All groups share one centre, and each spreads out both ways along 14 directions, with some noise.
(in the rows, 128 means zero)
Known rows, each followed by its group:
159	141	118	104	133	97	107	127	144	132	154	148	134	124	89	127	117	110	160	159	136	135 | k_92
131	124	140	106	133	147	142	133	142	140	123	103	117	140	125	107	135	110	137	165	125	180 | k_740
140	117	109	73	109	145	125	100	149	132	96	145	141	147	157	139	128	108	102	139	131	119 | k_92
149	162	119	153	152	170	113	112	137	100	187	73	140	86	70	141	118	91	165	145	153	126 | k_267
102	120	153	169	109	137	133	109	119	152	141	104	101	121	126	106	146	151	135	105	95	136 | k_673
165	123	128	161	90	68	135	153	108	91	125	121	111	131	107	139	115	137	156	133	145	183 | k_673
157	130	142	169	102	151	120	143	102	118	159	126	139	84	108	135	133	123	178	119	150	97 | k_673
200	147	142	139	96	139	159	170	105	78	159	83	160	107	106	155	112	143	124	154	117	149 | k_51
107	129	130	129	72	120	119	86	128	81	185	110	122	99	75	94	151	139	131	135	156	180 | k_673
133	170	132	109	133	78	128	90	139	102	188	144	125	131	83	154	153	153	84	123	126	120 | k_673
118	121	118	153	142	92	107	102	136	163	93	97	115	157	138	136	125	113	205	138	135	163 | k_673
114	95	109	75	157	75	165	96	127	93	127	106	98	130	143	142	121	119	49	140	89	149 | k_267
160	100	104	97	79	155	122	96	89	92	137	118	141	102	141	131	132	120	150	157	175	123 | k_92
108	112	138	141	112	99	106	90	127	131	142	115	84	138	128	107	136	109	156	143	149	125 | k_740
99	116	129	130	122	144	128	122	168	103	126	94	145	123	110	123	123	72	121	129	112	131 | k_51
124	130	125	168	177	168	154	182	160	108	187	138	100	159	119	146	183	97	108	102	151	109 | k_92
140	137	148	107	82	84	118	132	143	91	138	118	116	120	130	132	115	102	115	162	136	102 | k_267
142	157	131	163	95	130	107	159	180	72	144	123	107	115	122	124	80	120	97	114	157	117 | k_267
128	112	136	132	114	116	152	118	110	131	130	95	113	127	113	124	141	110	134	146	92	157 | k_673
134	146	150	168	99	134	128	150	138	113	182	103	118	116	104	132	152	104	143	134	123	96 | k_92
146	149	151	184	145	90	103	106	112	108	171	77	104	173	97	102	86	177	153	156	149	166 | k_740
138	127	149	163	81	156	133	165	104	85	156	114	132	106	119	117	121	114	115	133	133	83 | k_92
115	141	129	130	138	173	105	131	151	129	133	77	157	131	153	103	99	145	142	149	132	124 | k_267
102	116	145	145	130	98	129	142	153	125	163	148	57	122	143	117	162	122	127	109	155	118 | k_92
108	93	147	62	119	152	128	83	133	102	146	93	186	89	160	126	137	138	131	144	135	102 | k_740
98	105	146	167	72	145	105	106	165	91	140	90	101	122	136	95	109	104	126	115	141	118 | k_51
136	89	126	142	127	141	137	147	154	102	105	145	131	138	145	132	107	115	114	93	134	130 | k_740
102	124	131	143	129	145	108	139	114	111	168	76	126	77	133	94	110	123	156	153	138	99 | k_267
130	130	106	115	92	120	100	58	111	151	169	169	131	138	53	84	158	161	166	135	148	191 | k_673
100	131	150	106	110	116	131	132	144	145	130	108	151	90	135	134	148	105	142	136	88	94 | k_51
106	127	156	121	108	137	152	127	117	90	174	117	134	96	74	95	150	134	98	136	123	174 | k_673
143	118	111	121	66	124	108	104	107	133	155	151	115	133	103	81	112	139	111	148	101	110 | k_267
136	161	81	110	146	137	137	133	107	130	156	154	135	140	69	129	147	111	88	147	111	131 | k_51
116	121	127	144	144	126	141	147	103	125	165	111	100	84	128	119	134	133	122	124	112	105 | k_51
104	132	129	156	137	106	99	158	103	99	168	143	123	90	84	81	86	122	128	138	136	89 | k_92
69	118	106	107	149	79	137	107	143	103	120	131	114	104	111	150	160	79	117	114	140	145 | k_51
104	148	170	133	155	105	140	137	106	128	172	136	128	147	69	126	167	88	110	156	111	90 | k_92
100	154	131	134	121	97	104	125	129	98	167	111	144	97	104	131	127	118	134	138	139	84 | k_740
132	141	128	139	114	164	117	64	166	160	142	138	117	137	134	148	149	142	113	78	113	97 | k_267
158	119	111	98	80	110	141	129	153	122	133	173	138	144	101	149	168	107	127	122	123	160 | k_673
131	147	174	141	119	139	144	158	185	137	152	139	113	126	105	109	132	136	93	108	90	148 | k_267
117	112	154	140	84	166	137	116	169	133	144	141	119	116	127	92	136	165	100	82	105	158 | k_740
140	103	121	164	101	159	140	160	169	140	147	129	77	96	146	119	130	106	129	91	97	115 | k_51
147	106	122	89	160	148	130	126	117	106	159	169	135	69	101	115	108	122	120	127	155	116 | k_267
96	120	124	108	116	132	129	128	139	121	123	107	72	114	150	83	134	130	123	153	158	192 | k_740
86	144	116	117	112	104	121	95	123	117	158	111	116	92	122	130	151	131	112	125	123	103 | k_740
89	120	108	151	140	101	112	94	172	149	143	162	122	154	93	147	178	86	152	83	124	111 | k_51
91	107	183	109	128	116	149	118	86	99	141	96	146	76	119	126	159	116	149	148	149	131 | k_267
119	137	201	144	100	157	125	176	157	132	133	123	175	131	121	98	129	141	148	133	122	124 | k_51
104	82	132	159	125	165	124	129	119	114	126	141	107	121	117	67	95	134	114	105	133	152 | k_740
119	138	169	156	178	99	157	145	125	154	170	131	100	145	120	156	192	142	140	110	118	120 | k_51
148	114	96	99	107	74	138	143	141	121	148	126	103	126	121	139	148	93	140	160	106	143 | k_267
124	162	122	109	71	88	133	109	147	127	137	118	110	101	118	141	149	135	104	127	97	144 | k_51
147	110	139	127	110	161	145	108	106	127	145	104	167	129	107	126	139	143	137	132	100	148 | k_51
120	109	143	119	80	169	156	145	100	109	128	100	143	92	118	111	142	92	114	150	102	125 | k_51
116	167	110	139	127	120	134	117	150	132	178	83	114	114	101	140	155	123	113	133	88	129 | k_740
140	149	128	165	139	142	129	150	128	98	168	92	164	113	82	149	127	105	149	128	122	113 | k_267
92	128	126	115	158	112	91	157	153	152	140	161	138	94	95	72	89	105	154	144	115	105 | k_92
116	146	129	138	113	118	120	172	129	112	128	133	130	110	127	125	125	113	129	136	140	105 | k_740
152	122	126	120	110	121	162	122	92	109	175	163	155	110	23	137	187	108	143	128	125	190 | k_673
119	103	98	117	164	177	151	114	115	106	144	105	151	103	136	138	121	123	85	108	103	98 | k_673
124	114	129	154	104	71	156	123	81	124	144	122	112	126	79	144	169	103	145	127	92	146 | k_673
128	132	137	93	113	122	126	87	165	134	148	156	83	130	113	95	105	132	49	128	94	122 | k_267
87	139	138	106	119	119	125	89	159	125	162	142	159	133	97	134	184	134	121	108	128	129 | k_673
130	132	140	109	62	115	151	154	109	91	136	104	82	59	134	122	140	96	108	159	136	139 | k_51
121	117	164	154	102	160	150	143	102	126	165	118	164	95	79	121	172	114	155	120	103	125 | k_673
103	120	163	136	118	123	132	129	103	90	156	101	168	94	117	121	135	154	137	124	137	119 | k_740
138	124	145	142	86	153	118	114	133	132	159	98	108	113	143	90	109	166	127	135	114	128 | k_92
111	173	137	124	138	132	90	100	181	109	160	94	106	114	115	107	90	116	111	152	153	114 | k_267
130	117	137	131	85	106	142	114	93	114	154	127	94	103	102	112	143	127	114	135	116	136 | k_673
92	99	167	99	142	135	159	124	155	130	116	111	91	142	194	128	165	128	89	123	129	130 | k_92
120	81	136	105	72	114	158	154	113	123	113	149	113	107	133	116	168	93	139	136	115	152 | k_267
139	139	136	137	111	150	134	134	145	95	150	120	124	145	78	107	129	104	115	149	147	181 | k_51
123	143	131	144	116	139	108	165	166	137	145	165	165	141	136	120	140	177	147	94	138	121 | k_740
86	109	82	131	150	134	136	138	93	73	131	123	126	112	122	132	123	79	80	127	139	87 | k_51
98	147	164	161	72	191	133	150	165	90	138	49	132	106	139	100	113	118	92	131	110	128 | k_92
136	122	150	105	108	129	141	131	128	102	137	89	132	112	124	119	120	108	122	168	123	148 | k_267
126	113	127	128	151	119	119	135	135	140	158	125	132	111	136	120	126	144	162	125	123	110 | k_92
104	142	123	122	94	125	137	140	186	119	158	103	110	106	168	140	178	158	127	102	132	154 | k_740
166	95	133	120	123	145	123	127	152	110	121	146	166	145	132	138	102	116	138	118	136	114 | k_740
106	139	134	119	136	169	121	125	144	117	180	149	205	127	81	113	148	154	116	108	118	109 | k_673
139	111	78	93	111	134	133	120	125	111	138	129	126	97	134	147	153	99	140	138	147	134 | k_740
186	122	116	118	116	116	98	141	147	142	155	130	155	100	132	122	91	161	197	141	126	126 | k_92
131	112	147	126	127	98	115	156	116	112	156	157	101	102	132	105	123	127	149	142	166	105 | k_92
129	161	186	180	103	119	119	179	132	102	175	115	153	110	81	106	120	152	155	131	132	125 | k_92

New rows. What belongs after each?
105	138	127	160	95	106	128	100	91	89	133	157	129	140	87	120	122	167	69	85	129	134 | k_92
129	137	125	126	129	112	138	104	143	140	142	112	118	143	109	147	157	112	127	130	102	139 | k_740
96	150	142	177	109	70	105	136	92	93	154	138	186	102	73	143	127	143	158	100	129	80 | k_92
117	122	154	104	115	148	141	112	110	118	119	133	140	156	147	123	136	136	74	136	124	100 | k_92
171	131	162	78	140	81	138	132	164	135	129	126	124	137	142	147	132	139	154	162	140	172 | k_92
135	129	117	147	112	127	131	148	165	114	139	100	70	131	129	116	125	98	131	141	135	167 | k_740
141	140	122	129	137	145	141	131	105	147	180	108	98	92	103	104	134	138	121	148	92	131 | k_51
132	110	162	127	94	140	150	164	146	123	118	108	163	75	142	131	129	134	149	111	97	138 | k_51
142	145	118	124	115	79	121	147	168	100	157	136	97	121	106	133	120	102	116	139	129	129 | k_267
104	108	182	94	189	81	142	137	109	140	160	107	113	102	116	100	131	122	148	178	115	136 | k_92
196	129	123	148	87	138	139	227	159	86	110	140	193	152	142	169	98	109	126	122	112	93 | k_267
74	132	126	111	104	136	115	130	118	124	118	177	116	132	125	84	144	130	86	125	153	116 | k_51
107	131	154	120	125	107	122	129	113	118	146	137	107	121	135	120	151	126	131	145	165	108 | k_51
97	141	138	130	198	107	121	132	125	139	165	119	157	119	97	129	137	134	148	131	114	105 | k_51
71	153	179	106	107	138	120	143	195	84	158	136	151	93	89	99	163	109	127	129	184	169 | k_673
150	87	157	147	110	147	138	98	124	116	152	95	136	138	127	120	125	144	147	121	115	141 | k_740
117	117	153	112	113	177	176	125	135	134	162	76	143	97	116	116	183	149	121	126	83	195 | k_740
135	117	98	174	110	119	142	137	100	124	160	106	153	131	99	160	167	114	165	110	91	110 | k_267
126	139	94	128	128	127	134	162	119	133	122	161	150	117	111	154	153	94	128	117	115	98 | k_740
171	125	102	158	110	128	114	127	73	125	163	161	128	113	91	114	103	161	138	122	126	105 | k_673
136	138	92	122	116	136	149	93	103	132	167	61	93	109	128	137	152	132	114	153	90	147 | k_740
131	122	83	104	89	132	116	83	153	109	111	105	161	133	149	148	103	129	93	113	94	108 | k_51
129	102	138	172	76	162	149	167	136	106	143	111	146	101	113	128	154	104	150	99	108	133 | k_673
120	144	120	122	104	138	129	88	106	137	162	120	106	136	95	105	152	132	100	147	110	139 | k_51
135	97	126	141	124	150	127	181	139	95	110	129	136	118	156	122	95	101	129	124	145	102 | k_740
153	132	102	184	66	162	110	75	106	110	167	97	110	123	113	122	111	155	115	101	117	107 | k_267
121	118	103	152	109	171	132	92	89	98	178	77	146	111	112	145	166	110	142	127	135	94 | k_92
78	108	192	145	146	153	131	146	156	137	118	160	159	178	111	104	172	112	146	108	156	144 | k_51
135	111	115	145	75	103	111	106	149	108	142	100	116	93	158	154	121	113	150	110	121	73 | k_51
133	126	142	127	105	156	124	171	175	113	122	126	157	115	155	128	131	122	153	121	150	128 | k_92
119	112	136	134	90	138	134	112	116	115	133	147	125	139	114	120	159	120	126	117	148	140 | k_51
108	120	116	145	114	126	109	114	108	87	139	132	119	142	146	118	116	138	98	118	164	85 | k_51
166	141	132	102	84	146	107	129	174	144	148	121	98	136	153	124	124	87	128	171	123	77 | k_92
86	97	148	156	91	174	149	161	108	135	105	121	170	116	120	117	181	85	165	113	114	126 | k_267
111	114	126	137	154	132	148	113	133	119	141	132	147	146	114	124	146	190	111	82	122	197 | k_740
128	100	122	162	101	111	121	126	86	108	152	107	145	75	127	122	105	159	155	106	105	95 | k_92
88	139	132	144	137	106	123	117	108	109	158	140	136	119	67	114	147	112	127	124	135	131 | k_92
184	114	126	74	173	128	144	122	120	145	178	132	118	143	109	147	166	84	163	191	141	127 | k_92
167	137	145	103	57	116	121	101	142	108	127	133	121	136	118	132	126	115	123	154	147	144 | k_267
108	105	147	109	106	133	81	48	173	170	132	195	127	162	107	77	118	147	131	102	130	118 | k_740
116	137	172	140	124	119	135	167	145	133	159	129	141	111	111	114	143	144	141	125	110	126 | k_267
103	102	146	91	94	163	137	70	145	127	165	93	138	92	138	105	158	155	119	124	106	143 | k_740
182	127	133	111	84	158	128	104	128	132	161	86	128	125	144	137	138	127	148	164	122	113 | k_92
76	85	178	160	104	107	119	57	167	150	134	168	96	160	114	95	161	154	131	57	126	156 | k_740
123	113	158	132	133	145	146	87	120	173	117	92	141	135	156	155	169	139	160	114	96	119 | k_673
121	153	127	89	117	129	139	163	83	128	141	132	132	89	123	122	145	103	105	177	118	81 | k_51
84	121	120	165	110	129	101	124	96	116	159	138	160	75	74	86	122	144	172	107	136	126 | k_92
78	133	112	123	137	143	97	121	165	128	110	166	135	138	127	99	118	126	114	102	157	127 | k_267
155	121	106	133	130	114	137	124	115	109	121	120	194	135	135	184	120	146	126	99	97	90 | k_92
70	126	177	141	55	121	118	136	127	67	179	151	178	105	100	83	159	194	107	92	155	133 | k_673
115	124	152	143	100	141	130	151	135	105	142	115	145	90	107	104	118	129	139	125	123	144 | k_51
142	182	116	106	113	103	151	138	162	132	158	131	147	128	108	170	196	176	131	115	127	199 | k_740
137	130	162	87	133	166	142	94	126	121	136	125	161	100	76	136	149	74	140	155	147	141 | k_267
98	119	104	123	132	108	147	118	107	79	142	86	105	82	125	140	134	103	100	132	132	134 | k_740
111	120	178	95	131	118	153	146	147	148	131	133	140	130	124	107	156	142	127	143	101	169 | k_267
103	105	113	125	146	153	152	151	153	116	111	135	125	123	134	119	130	118	93	99	116	161 | k_740
152	124	125	107	99	138	143	98	136	132	124	99	164	145	152	186	166	107	133	131	102	90 | k_92
145	158	133	149	117	111	137	158	158	85	169	167	130	127	64	126	132	159	98	94	145	189 | k_673
151	155	117	129	107	86	122	98	124	122	173	153	92	142	51	138	156	82	123	148	127	130 | k_92
121	91	159	105	106	102	133	106	139	86	111	147	140	116	131	139	132	118	132	111	169	145 | k_740
126	98	47	81	131	141	153	146	93	96	113	106	80	82	149	125	146	74	131	173	171	192 | k_740
153	143	74	132	150	123	142	121	82	99	155	104	149	112	96	158	117	137	105	132	106	125 | k_740
129	141	162	103	128	109	113	162	188	151	150	135	86	113	120	93	120	85	149	175	127	125 | k_92
135	144	155	149	124	149	129	134	133	104	166	121	156	102	92	127	139	149	148	114	152	147 | k_673
125	119	114	133	128	123	138	110	106	99	144	134	124	118	98	122	128	138	111	116	135	158 | k_92
84	108	129	104	58	125	112	97	167	109	97	137	144	94	113	96	127	106	133	114	134	172 | k_51
138	132	126	131	79	113	132	122	136	132	123	164	103	115	106	140	150	94	121	108	120	121 | k_740
143	94	105	137	69	136	128	96	157	99	122	119	134	106	117	134	120	117	141	97	123	169 | k_51
38	117	85	186	102	128	102	143	148	115	132	89	86	116	149	95	128	77	117	110	102	74 | k_267
